The rows come from 4 hidden closed curves, with some noise, and rows from the same curve form a group. Each curve winds through 4 dimensions. The rows are also pushed far along 3 directions, which tell nothing about the answers.
In the rows, 128 means zero.
Some rows, each with its group after it:
[103  98 145 108 125 137 150 145 153 150]
k812
[147 154 156 177 152 180 133 156 142 110]
k614
[109 123 121 123 156 132 167  93 155 158]
k819
[122 110 112 145 159 157 125 138 121 115]
k614
[156 114 152 178 153 159 108 128 129 107]
k614
[152 143 157 178 138 163  96 163 145 125]
k22
[124 163 127  85  69  95 115 167  91  99]
k22
[ 92 103 117 105 120 115 138 138 123 132]
k614
[129  89 111 132 146 134 139 119 163 160]
k812
[122 128 161 157 119 145 148 154 151 132]
k22
[106 123 130 121 131 119 168 105 148 157]
k22
[128 164 154 141 114 140 126 167 141 119]
k819
[103 117 166 128  68 132 137 225 155 133]
k812
[137 118 128 153 134 122 141 106 140 138]
k812
[118 102 108 152 158 150 124 136 137 135]
k819
[135 179 139 127 104 135 125 170 119 104]
k812
[109 130 137 131 117 126 138 153 155 146]
k819
[ 84  73  70 106 199 126 177  38 133 163]
k614
[124 136 125 121  95  90 138 114 127 138]
k812
[ 83  96 120  97 108 104 142 143 127 138]
k614
[ 73  43 111 118 141 128 164 130 153 165]
k614
[ 92  99 116  83  74  86 119 166 130 151]
k819
[133 132 135  97 100 121 103 162 108 107]
k819
[150 151 112 104 150 132 120 103 123 121]
k22
[149 127 139 141 121 126 118 132 147 132]
k812
[113 126 126  86 101  96 128 124 153 174]
k22
[105 109 149 121 123 133 164 136 152 146]
k819
[113 148 123  98 135 114 159  92 137 146]
k819
[122 123 166 133  87 130 125 180 113 100]
k819
[155 150 133 106 111 120 106 139 107  95]
k22
[125 105  94 125 158 124 132  78 111 136]
k22
[146 161 119 110 167 134 118  69  90 101]
k812
[ 98 116  98 110 117  97 173 100 139 161]
k812
[138 110 131 111 115 118 124 128 124 119]
k22
[134  88 141 148  99 147 112 186 133 136]
k614
[135 153 147 141 122 145 139 142 137 129]
k614

New rows, each followed by its group:
[117 162 121  75 122  97 156  82 116 137]
k819
[123 113 134 152 154 152 163 107 154 155]
k614
[148 128 131 136 130 122 122 114 143 137]
k812
[132 112 121 148 114 142 118 180 136 123]
k812
[135  77 129 152 122 150 126 150 140 151]
k614
[114 145 143 102 113 115 152 124 133 134]
k819
[139 147 133 132 135 134 112 124 145 147]
k22
[142 138 134 146 152 153 118 130 152 143]
k22
[151 163  89 125 167 134 118  78  79  92]
k22
[146 202 143 107 119 125 126 120  96  90]
k819
[ 88  15 174 154 122 158 152 180 172 157]
k812
[117  85 111 135 152 122 134  84 141 167]
k22
[ 89  52 104 124 138 129 143 136 154 166]
k819
[150 161  76 123 160 130 119  90 101 113]
k812
[116 133 113  50  58  56 120 134 135 162]
k812
[135  92 140 161 128 151 144 132 149 156]
k614
[ 84  61 144 136 125 119 160 129 151 151]
k614
[127 151 137  47  42  67 106 168 112 121]
k22
[107  74 150 159 102 127 125 173 139 131]
k819
[145 125 134 164 144 147 105 130 123 120]
k22
[108 111 134 111 137 127 169 101 138 144]
k819
[102 125 123  52  83  66 128 101  97 137]
k812
[112  39 156 186 121 164 127 194 158 139]
k22
[120 139 131 144 149 144 144 127 153 141]
k819
[133 114  87 131 155 136 134 111 134 138]
k812
[105  95 108 120 126 124 124 146 134 142]
k819
[105 108 126 125  87  90 155 132 142 155]
k812
[137 155 131  93  90 115  91 169  94  94]
k819
[152 138 150 131 108 124 112 142 112  97]
k22
[124 145 118 151 134 140 150 133 132 125]
k812
[133 162 140 129 127 150 130 157 128 111]
k812
[102 129 134  98  88 110 152 158 131 137]
k22
[162 167 135 118 109 113 101 132 125 116]
k812
[136 140  99 105 117 111 120 129 126 134]
k812
[146 120 108 106 152 116 117  70 122 143]
k614
[151 138 134 107 110 114  96 131 119 124]
k614
[135 139 154 160 108 163  94 219 113  78]
k614
[133  88 146 126 109 130 126 159 140 123]
k22
[136 135 117 126  99 124 109 173 126 119]
k812
[ 90  74 164 161  98 144 142 214 188 161]
k819
[169 196 121 152 167 153 105  91  67  61]
k819
[134 163  81 128 160 110 157  47 109 133]
k812
[122 129 118 155 127 132 153 130 136 132]
k812
[101 124 125 112  93 104 122 168 144 148]
k819
[124 119 113 114 119 128 114 145 110 122]
k614
[139 176 118 102 124 108 121  92  75  92]
k819
[114  64 102 118 147 121 155 100 174 184]
k812
[139 140 117 130 132 117 106 101 107 126]
k22
